There are 10 hidden switches. A switch that is on adds its own fixed numbers to the row, and there is some noise. The rows also spread widely along 11 directions, which tell nothing about the answers.
In the rows, 128 means zero.
Known rows, each followed by its switches (1 for on, 0 for off):
[ 85 154 155 156  87 119 119 153 173 145  78  95 125 109  69  89 130 109
 152  82 126 158 129 140 115 117 151 145 147 197 140  75 142 113 137 160
 110 146 103 116 108 180]	1 1 0 0 1 0 1 1 1 1
[158  96 130 132  96 118 123 141  56 176 104  90  78 104 130 128 213 198
 138 123 117 170 141 159 132 108 107 113 107 125 116 113  87 102 156 149
 127 138 174 174 174 173]	0 1 0 0 0 1 0 0 0 1
[ 98 180 152 118 145 168 150 135 148  92 183 108 143 143 116 150 198 177
 114  95 123 144 167 170 108  67  96 116 158 112 124 130 113 110 100 137
 182 111 144 111 138 109]	0 1 1 0 1 1 1 0 0 1
[153 106 116  76  72 143 123 103 102 169 184 159 153 109 126 134 134 126
 129 148  85 118 111 114 115 168 152 161 115 153 158 120 142  82 117 119
  79 135 131 136 136 122]	1 1 0 1 1 0 0 0 0 1
[148 127 106 156  43 126 116 105 118 157  96 101  93 107 117 106 155 177
 151 124 145 107 149 115 121 142 140 140 112 190 137  90 139  99 172 121
  79 140 144 125 120 209]	0 0 0 0 1 0 0 1 0 1
[ 53 161 161 136 115 153 149 156 216 140 104 127 108 152  62  88 145 154
 120 112 123 189 124 132 130 147 157 163 114 162 168  70  96 104 124 131
 121 168  84 157 119 113]	1 1 1 0 1 0 0 1 0 0
[123 107 145 102  87 126 113 172 116 176 176 143 173 102 129 114 101  80
 136 115  64 128 113 163 163 136 144 139 128 128 146 130 151 140  68 156
 153 144 125 135 164 114]	1 1 0 0 1 1 0 1 0 1
[108 158 137  90  63 155 149 101 130 149 165 142 127 183  94 169 184 186
 136 132 113 108 153 128 125 134 127 126 143 134 159 113 100  98 128 135
 127 133  92 129 157 107]	0 1 0 0 1 1 0 1 1 0
[ 96 134 137 110  75 116 134 118 150 199 111 117 120 136  99 120 155 126
 125 113  90 140 100  98 118 167 130 137 175 138 112 103  80 125 177 176
 113 154 137 169 192 148]	1 1 0 1 1 0 0 0 0 0
[134 141  97 109  69 155 128  71 140 156 181 133 139 114 132 129 147 162
 126 120 121 118 140  96  92 172 151 158 132 164 135 107 102  60 149 111
  91 135 144 128 132 143]	1 1 1 1 1 1 0 0 0 1
[ 50 134 162 132  97 159 147 147 168 103 144 112 158 139  88 109 152 148
 103 101  85 107 188 146 139 107 102 114 175 138 118 121 136 172 179 186
 190 149 146  94 133 130]	0 1 1 0 0 1 1 0 0 1
[152 135 100 174 147 145 152 114  89  90 167 104 133 106 147 137 166 147
 135 116 116  63 195 129 133  91 139 154 151 178 147  87 184 122 178 100
 106 136 184  76 106 145]	1 1 1 0 1 0 0 0 0 1
[132 192  77 127 117 156 136 115 167 126 204 111 120 140 139 139 152 189
 125 143 130  96  97 140 155 120 162 173  95 116 169  85 103  85  30  55
 110 151 118 134 175  96]	0 0 0 0 1 0 0 1 0 0
[141 164 123 145 220 144 150 139 122 106 187 126 129 116 124 155 168 126
 132 114  97 129 138 158 139  88 159 161 148 143 161  92 149  93  76  89
 111 127 145 110 134  77]	1 1 0 0 1 0 0 0 1 0
[100 131 146 140 106 130 133 122 165 169  99 141  95 135  90 121 149 156
 129 120 105 155 136 135 144 164 158 148 134 181 141  90 105  88 170 140
 115 153 107 159 147 106]	0 1 0 0 1 0 0 0 0 1
[140 150 117 108 145 130 138 101 116 168 181 135 157 120 108 141 162 142
 130 124  83 126 116 106 129 148 177 154 128 149 183  81 101  90 107 115
  82 151 111 124 160  99]	1 1 1 0 1 1 0 1 1 1
[122 159 134  90 132 132 155 151  97 152 150  90 132 144  97 146 236 175
 115 133  93 159 100 145 121  83 104 123 126  82 152 104  72 144  85 142
 125 143 137 141 198 122]	1 1 0 0 1 0 1 1 1 0
[166 112  99 161 134 108 107 111  95 147 141 107 118  71 144 126 137 145
 133 123 118  95 133 129 141 123 167 145 121 185 121  88 141  93 131 110
  76 140 173 109 137 168]	0 0 0 0 0 0 1 0 0 0
[ 79 166 186  93  58 132 118 160 160 109 109 105 174 134  66  85 141 103
 158 106 119 147 119 129  82  92 115 130 158 163 137  88 172 144 119 176
 104 133 101 112  80 241]	1 0 1 0 0 0 0 0 1 1
[141 154  81 153 179 161 138  85 140 118 203 126 111 109 146 156 156 165
 122 107 128 106 145 124 113 144 176 158 130 157 135 103 108  55 108  78
 110 116 170 112 137  89]	1 1 0 0 0 1 0 0 1 0
[117 125 125 136  49 132 139 137 110 125 145 119 127 147 115 149 145 151
 140 125 104  77 161 151 183 100 125 139 137 166 145 104 159 124 132 133
 132 157 104 106 144 117]	0 0 0 1 1 0 1 1 0 0
[112 176 120 168 119 128 138 174 127  80 134  57 122 123 118 125 180 172
 148 110 133  99 163 181 166  26 113 153 137 156 153  67 171 137 115 112
 131 161 132 103 132 167]	0 1 1 0 1 0 1 0 0 1
[125 134 172 112 163 142 128 149 119 146 177 151 158 112 116 125 139  97
 134  92  79 180 128 159 125 125 147 131 131 135 150 130 125  92  72 140
 152 121 127 133 126  92]	1 1 1 0 1 1 0 1 1 1
[148 101 108 157  92 134 130 123  84 139 154 103  81 108 155 149 176 182
 121 107 121 109 171 162 153 108 108 128 125 138  91 138 119  96 156 125
 156 136 188 134 165 126]	0 1 0 1 1 0 1 0 0 0
[126 136 116 170 179 139 119 145 143 125 157  97 126  72 138 110 140 137
 119  94 111 144 138 164 139 102 151 144 131 146 122 109 125 102  86 120
 151 127 182 117 147 119]	0 1 0 0 0 1 1 0 0 1
[140 104  79 197 131 159 140 139 109 127 169 102  60 111 167 134 168 207
 118 121 131 102 168 174 187 120 142 147  82 134 119 117 105  97 125  83
 158 152 187 134 161  93]	0 1 0 0 0 0 0 1 0 0

New rows, each followed by its switches (1 for on, 0 for off):
[102 136 184 108 133 137 153 183 114 113 126 127 136 152  80 142 171 111
 138 117  89 156 154 167 133  70 105 132 160 146 153 108 164 149 129 165
 138 131 118 127 122 123]	1 1 0 0 1 0 0 0 0 0
[ 65 158 167  97  75 164 135 124 210 147 114 142 106 165  77 111 149 164
 117 119 125 173 127 125  94 161 127 137 136 147 126 113  91  98 141 152
 135 130 104 155 133 128]	0 1 0 0 1 0 0 0 0 0
[120 143 148  95 181 158 150 159 132  98 179 135 171 115 101 111 159 131
 114 149  91 146 125 136 108  92 149 166 105 135 194  80 155 126  71 106
  76 146 137 116 101 126]	1 1 1 0 0 0 0 0 0 0
[151  95 123  90 111 137 111  87 103 161 129 145 128  72  99  95 149 155
 123 155 110 158 117 100  75 168 166 158  80 183 167  94 121  73 126 115
  22 146 146 132 105 168]	0 1 0 1 0 0 1 0 1 0
[105  86 174 106 122 133 143 177  83 143 137 141 144 134 100 115 167 143
 116 151  61 137 146 154 176 108 126 130 102 127 173 102 131 164 127 158
 129 179 124 137 148 107]	0 1 1 0 0 0 0 1 0 0
[107 189 119 170 190 152 173 143 158  87 147  90  99 142 108 141 200 182
 121 119 115 120 153 159 153  70 135 156 157 136 168  71 132 128 117  97
 136 147 137 120 152  91]	0 1 0 0 1 0 0 0 0 1
[122 152 105 156 178 164 159 158 140  68 210 116 153 113 140 115 140 140
 118 129  99  88 159 148 163  82 154 171 115 138 185  89 177 142  64  71
 127 150 153  80 107  92]	1 0 1 0 1 0 0 1 0 0
[101 150  97  98  31 140 128 118 151 143 155 113 151 143 100 101 143 167
 137 155 120  87 119  99 125 149 160 171  99 158 183  59 122 118 110 107
  62 182 101 123 142 179]	1 1 1 0 1 0 0 1 1 0
[106 150 139 155 134 141 132 126 145 152 133 103  99 125 114 142 172 163
 119  87 128 154 139 153 129 113 125 113 145 140 106 125  77  95 123 153
 171 120 150 131 165 118]	0 1 0 0 0 1 1 1 0 0
[ 86 168 153 117 139 167 147  88 198 111 162 139 183 116  82  96 108 101
 105 118 103 109 145  86  84 149 160 160 167 188 169  91 149 113 128 134
  85 137 126  71  89 127]	0 1 1 1 1 0 1 1 0 0
[145 170 115 109 131 135 154 103  83 118 165  95 141 153 113 175 217 191
 134 145 120  92 147 122 120  68 122 134 157 135 167  70 114 117 138 122
  84 150 139 117 158 153]	0 1 1 0 0 1 0 0 0 0
[106 150 138 164 105 166 139 141 149 107 180 124  91 137 134 141 146 150
 143  82 131 147 155 183 153 117 133 150 116 153 122 132 132  56  98 100
 182 131 120 132 113  83]	1 1 1 1 1 0 0 1 1 1
[ 66 124 169 119  70 131 144 181 144 157  85  94  94 147  86 102 188 158
 127 113  97 186 110 154 138 108  88 121 144 107 112 110  92 153 143 184
 161 158 130 183 158 169]	1 0 0 1 0 0 0 0 0 0
[ 84 108 181 139 128 150 161 170 134 113  89 125  86 135  80 125 194 153
 120 102 101 202 171 168 122  97 101 129 143 158 127 120 122 117 168 162
 157 129 135 139 110 102]	1 1 0 1 1 0 1 0 0 0
[116 150 156 175 119 119 128 199 122 129  98  80  79 127 116 115 160 137
 159  93 136 166 137 195 168  54 111 132 132 146 125  99 141 122  93 140
 165 148 135 153 142 158]	0 1 0 0 1 0 0 1 0 0
[ 98 163 118 169 103 140 126 167 181 123 121  62 125  82 122  47 118 124
 133 108 123 135 117 146 131  97 133 168 133 140 149  84 148 150  77 119
 127 156 168 125 137 193]	0 1 0 1 1 0 0 1 0 1
[118 133 159 123 154 154 134 120 154 121 147 149 149  96 105  96 119  94
 124 108  99 156 144 108  80 138 152 161 149 178 151 107 154  94 131 133
  88 128 154 112  79 142]	1 1 1 1 1 0 0 0 0 0
[133  86 124 117 100 108 119 148  83 164 168 145 163 106 131 143 126 103
 129 132  54  85 132 139 184 135 153 143 130 152 135 111 151 136 124 144
 112 158 133 119 170 104]	1 0 0 0 1 0 1 0 0 0
[138  95 122 130 179 159 134 139 115 143 159 142 100  88 139 104 177 187
 100 132  92 182 154 155 128 145 128 133  88 113 139 140  93 104 111 107
 134 128 196 153 137  92]	0 0 0 0 1 1 0 0 0 0
[ 79 180 134 144 138 168 144 108 197  93 168 106 166 114 115 101 118 104
 119  82 123 111 148  98  86 116 131 148 198 161 116 109 147 122 127 139
 136 118 169  84  95 169]	1 0 1 1 0 1 0 0 0 0
[126 146 131  78 106 154 153  69 117 125 140 134 140 146  75 162 226 201
 113 153 110 112 143 101  86 130 129 124 136 155 164  90 110 103 172 128
  65 128 108  96 131 136]	0 0 0 0 0 0 1 0 1 1
[116 125 166 127  59 126  73 142 144 130 101 122 139  86  97  82  83  86
 164  92 147 149 137 146  81 116 144 134 123 217 105 113 183  85 109 160
  97 116 130 105  63 239]	0 1 0 0 0 0 1 0 1 0
[148 154 159  94  81 144 108  91 123 146 185 152 160 136 133 173 108  87
 146  99 126  85 132 123  89 129 129 110 183 168  83 149 157  79 114 162
 134  85 136 101 123 166]	0 1 0 0 0 0 0 0 0 0
[136 145 136 132 135 141 128  82 136 155 125 142  78 136 103 156 173 174
 135 117 139 155 129 124 101 152 163 137 123 181 126  96  92  33 150 116
  90 119 121 147 128 121]	0 1 0 0 0 0 0 0 1 0
[164 133 150 102 173 125 108 120  81 168 171 124 158  82 138 130 147  94
 127 111  85 134 100 122  95 113 135 115 155 123 108 131 126 117  90 160
 111 108 185 122 163 163]	0 1 0 0 0 0 0 0 1 0
[135 167 119  58 109 139 129 133 126 155 213 141 141 152 126 168 172 165
 131 155  97 129  84 156 141 114 146 151 103  90 162 107  94  83  25  99
 107 146  97 164 194  82]	0 1 0 0 1 0 0 0 1 0
[148 169 102 172 123 161 125 117 140 107 174  88 105  95 156 111 140 163
 139  91 156 130 150 151 107  95 117 140 136 143 114 129 135  84  73  90
 148 102 193 113 114 163]	0 0 0 1 1 1 0 1 0 0
[146 116 127 172 150 144 149 157  74  99 157  93 118 103 149 122 167 137
 132 122 100  99 167 166 166  61 109 130 140 131 141 119 170 157 112 124
 146 144 189 104 132 142]	0 0 0 1 0 0 0 1 0 0
[ 81 174 159 119  88 148 143  72 184 159 104 127  94 162  71 150 186 167
 122  86 134 154 141 104  77 151 115 114 192 171  93 118  69  72 196 172
 132 114 110 135 150 128]	0 1 0 1 1 0 1 0 1 0
[ 78 157 156 133  96 183 133 183 191  84 175 133 133 144 109 108 113 137
 132 110 122 139 155 198 148  98 128 155 109 141 151 132 175 117  41 112
 187 128 109 113  95 102]	0 1 0 0 1 0 0 1 0 1
[ 96 111 177 120 115 139 122 175 115 122 175 140 176 122 120 124 114  93
 125 109  72 104 145 165 179  91 122 118 138 136 121 132 163 153  88 168
 174 145 125  95 138 114]	0 0 1 0 0 0 1 1 0 0
[ 72 159 134 155  54 137 112 129 188 134 100  79 127 105  95  52  98 125
 148  94 140 129 138 107 101 133 146 154 145 188 137  73 135 114 130 145
 103 167 140 121 106 231]	0 1 1 1 0 1 0 1 1 0
[140 138 161  74 181 135 129 102 130 138 163 173 197 102  87 128 135  93
 113 149  69 135 118 104  91 133 164 143 146 169 175  99 154 117  97 137
  55 122 121  89 113 113]	0 0 0 0 1 0 1 0 0 0
[112 156 122 128 159 152 132 133 171 152 149 117 120 103 107  83 170 167
 108 131  98 173  93 134 123 155 156 155  98 111 166  98  83 110  72  99
 112 144 144 148 162 110]	0 0 0 0 1 0 0 1 1 1
[117 154  87 162 132 107 124 108 156 165 127  88 128  98 121 115 140 147
 117 117 108  80 119 105 149 140 176 160 158 168 133  60 103 124 152 122
  86 167 159 120 196 144]	0 1 0 0 1 0 1 0 0 0
[ 81  97 175 134  96 133 116 226 141 116 137 127 128 104 115  67 101  91
 143 104  85 173 148 191 164  95 124 168 104 149 142 115 178 134  83 146
 157 169 132 154  97 142]	1 1 1 1 1 0 0 0 0 0
[105 120 138  99  90 115 144 121 121 195 131 124 163 123  89 123 153 110
 113 137  61 118  98  94 137 149 143 143 165 139 156  87 100 148 152 173
  86 169 119 130 196 127]	1 1 0 1 1 0 1 1 0 0
[104 130 164 145 113 131 123 139 133 119 107 120 124 115  81 105 148 138
 142 110 119 149 151 141 128 101 143 130 111 187 144  87 141 102 125 140
 102 148 106 106  95 160]	0 0 1 0 0 0 1 1 1 0
[ 61 141 170 180 153 145 124 161 202 110 138 123 133 107  94  84  87  94
 133  65  97 157 166 162 158 116 159 151 154 186 135 108 143  98  95 142
 172 152 117 106 104  97]	0 1 1 1 1 1 1 1 1 0
[ 92 130 164 124  64 142 119 171 132 124 119  93  97 125 115 104 178 174
 130 102 132 182 152 176 118  76  78 121 118 121  99 131 113 112 121 157
 167 140 152 151 131 179]	0 1 1 1 1 0 1 0 0 0
[122 138 105 131  91 139 122 142 135 117 130  79 112 103 120  90 157 177
 138 139 127 136 129 139 124  91 127 161 117 148 156  82 134 121  93 103
  89 160 160 139 122 198]	0 0 0 1 0 1 0 0 0 0
[ 89 172 168 109  79 118 112 193 156 154 122  90 129 134 106 107 153 125
 148  97 115 184  94 171 134  87 112 139 131 117 123 100 112 120  81 157
 155 152 106 178 161 175]	1 1 1 0 1 0 0 0 0 1
[147 121 142 126  92 115 138 147  72 154 141 130 125 146 118 173 168 133
 155 116 100 126 145 159 161  95 126 117 145 153 143 112 139 107 118 147
 134 130 111 132 147 120]	1 0 0 0 1 1 0 1 0 0
[133 137 134 105 109 131 140 161  98 117 156 109 166 105 105  95 150 123
 140 154  94 124 121 128 128  83 138 175 111 150 208  65 173 141  79 114
  60 168 127 112 111 173]	1 1 1 1 1 0 0 1 0 0
[ 82 162 128 125 162 170 137 122 206 113 189 130 152 115 112 100 125 153
 103 119 105 142 127 132 125 146 174 167 122 139 164  93 106  93  82 101
 127 149 134 125 131  92]	0 1 1 0 0 1 0 0 0 1
[146 121 114 112  67 140 105 158 104 133 222 138 155 117 173 146  92 111
 142 122  97  63 144 173 174 110 134 142 126 123 107 146 175 116  59 118
 165 130 156 117 160 122]	0 1 0 0 1 0 0 0 0 0
[126 121 143 165 144 165 138 151 122  78 158 118 145  94 126  92 122 123
 129 113 115  99 189 151 128  89 137 145 120 180 154 107 197 131 123 118
 129 136 170  69  70 157]	0 1 1 0 0 0 0 1 0 1
[182 122 117  78  89 133 125  75  70 149 140 136 131 103 108 147 188 172
 133 166 124 128 135 101  67 122 140 153 102 183 174  89 138  72 134 106
  15 130 137 115 115 178]	0 1 0 1 1 0 1 0 0 0
[110 158 112 104  46 127 124 101 146 179 185 119 182 138 132 132 122 113
 123 113  99  59 100  80 129 161 140 128 173 129 103 112 109 139 139 160
 127 146 142 114 187 167]	1 0 1 0 1 0 0 1 0 0
[142 133 128 103 123 129 113 151  91 146 181 102 151 100 148 126 167 140
 135 112 105 149 105 147 121  97 114 125 117  99 121 121 104 113  73 137
 131 128 173 151 153 173]	1 0 1 0 0 1 0 0 0 0
[130 162 168 112 175 110 137 118 124 150 119 118 185 104  88 109 159  93
 125 122  71 124 115  88 104 110 148 128 192 162 160  72 146 156 154 168
  70 142 141 106 140 172]	0 0 1 0 1 0 0 0 0 1
[101 191 105 153  81 135 101 131 203 122 164  87 134 110 136 109 118 154
 140  92 150 115 112 147 137 111 153 159 119 156 108  92 128  78  75  96
 139 141 123 125 137 165]	0 0 1 0 1 0 1 0 0 1
[167 128 120 140 130 152 139 127  65  86 195 125 120 130 160 171 176 175
 137 129 124  77 184 161 147  69 120 131 118 150 128 117 169  95 116  93
 129 125 162  96 109 131]	0 0 1 0 0 0 0 0 0 0
[ 87 128 172 131 125 121 132 140 154 141  82 109 141  96  62  89 141 111
 128 112  86 162 140 127 111 116 144 142 168 191 161  77 143 137 161 176
  95 156 118 123 115 164]	0 1 0 1 0 1 1 0 0 1
[106 141 186 151 134  80 107 180 137 170  89 117 139 104  90  93  86  39
 169  90  70 151  96 154 184 107 168 145 179 186 147  77 168 124  85 171
 117 166  81 140 143 140]	0 0 0 1 1 0 0 1 1 0
[186 125 123 106 117 148 127 137  54 114 178 119 159  94 140 132 165 134
 142 132 119 120 150 145  92  84 112 129 118 141 162 126 174 127  78 113
  96  99 182  90  97 187]	1 0 0 0 1 1 0 1 0 0
[103 109 164 165  98 103 115 169 136 138  80 127 118 110  90 115 104  82
 160  88 103 135 158 160 157 109 156 150 151 224 127  87 182 110 159 166
 119 151 110 115 103 148]	1 1 0 0 1 0 1 0 0 0
[101 155 160 131 175 170 123 156 182  65 193 147 167 105 123 109 106 111
 125 103 114 138 159 165 120  84 144 154 121 168 143 118 182  98  50 101
 141 118 134  80  69 107]	0 0 1 0 1 0 1 0 0 0
[162 151 126 122 152 168 152 114  84 110 206 130 119 131 148 177 172 154
 128 133 117 111 133 161 133  85 129 142 119 130 158 125 142  79  61  92
 127 118 142 117 135  90]	0 1 0 1 0 0 0 1 0 0
[141  81 163 120 134 120 133 135  68 152 128 152 149  99  99 124 148  93
 143 113  60 127 179 132 123 137 137 121 167 181 146 119 172 136 185 179
 108 131 151 104 116 133]	1 1 0 0 1 1 0 0 1 1
[133 132 127 146  78 135 124 153 109 155 116  97  49 135 134 143 203 211
 143 110 144 167 146 190 146  99  99 128 100 128 102 122  94  76 139 127
 163 132 145 181 167 145]	0 1 0 0 1 0 0 0 0 1
[131 114 163 113 101 121 136 114  94 179 107 129 106 125 102 156 184 132
 131 104 101 167 131 126 106 127 117 112 159 161 103 122 102  89 182 181
 115 123 137 147 156 137]	1 1 0 1 1 0 1 0 0 0
[ 61 138 145 133  47 127 108 156 182 149 111 112 118 139  94  86 118 131
 146 101 118 138 120 135 138 144 149 154 123 167 116  83 114 107 141 155
 126 174 109 156 131 179]	1 1 1 0 0 0 0 0 1 0
[131 118 181 116  90 114  94 176 111 138 112 134 133 103 111  99 109  97
 161 109 118 159 140 162 123  94 133 144 115 189 135 102 180  96 107 150
 107 139 119 138  87 199]	0 1 1 0 1 0 0 0 0 0
[ 73 159 123 151  75 138 132 119 196 148  99 107  85 155  87 119 144 175
 132 118 136 129 128 125 145 145 155 153 141 174 126  69 100  98 158 133
 113 168 105 156 151 143]	0 1 0 0 0 0 0 0 0 0
[114 123 180 102  94 100 144 143  99 189  90 131 143 144  78 124 180 135
 131 135  67 142 120 118 163 124 131 115 149 146 161  83 108 151 174 187
 105 177  89 151 174 137]	0 0 1 0 1 0 0 1 0 1
[118 156 166 160 168 109 146 175 107 122  82  79 126 115  86 105 180 116
 148 104 108 169 122 142 136  54 129 132 151 158 155  60 141 149 125 157
 101 157 136 126 120 184]	1 0 1 0 0 0 0 1 0 0
[151 157 114 160 189 155 130 104 139  98 210 147 128 108 150 154 120 112
 140  87 125 106 161 141 117 125 173 163 138 182 126 113 160  44  97  79
 119 106 156  90  95  92]	1 1 1 0 1 0 0 0 1 0
[132 100 122 118 107 128 110 166 100 164 177 122 123  88 153 114 126 119
 131 113  87 160 109 167 148 126 136 144 113 114 118 138 115 100  65 133
 148 142 171 167 163 126]	1 1 0 1 0 1 0 0 0 0
[157  98 114 149 102 135 127 137  83 133 171 127 150  97 149 116 111 109
 133 129  89  56 170 136 158 121 147 144 134 167 146 115 189 148 134 129
 114 147 181  86 136 148]	0 1 0 0 1 0 0 1 0 0
[102 132 120 170 121 168 143 164 137  78 156  91 115 117 132  93 151 163
 125 107 133 117 169 157 135  85 123 151 103 143 138 103 152 134 110 105
 149 145 175 104 101 160]	1 1 1 0 0 0 0 1 0 0
[166  87 117 138 106 144 130 130  60 108 168 122  99 104 150 154 165 174
 131 135 119 112 174 176 155  87 126 148  91 162 136 124 160  77 114 102
 116 135 159 117 118 122]	0 1 0 1 0 0 1 0 0 0
[133  87 118 165 119 124 120 161  80 133 152 111 106  95 152 131 158 158
 132  93 107 132 183 175 168 104 129 134 110 153 110 124 127 102 148 129
 159 146 179 130 142 120]	1 1 1 0 1 1 1 0 0 0
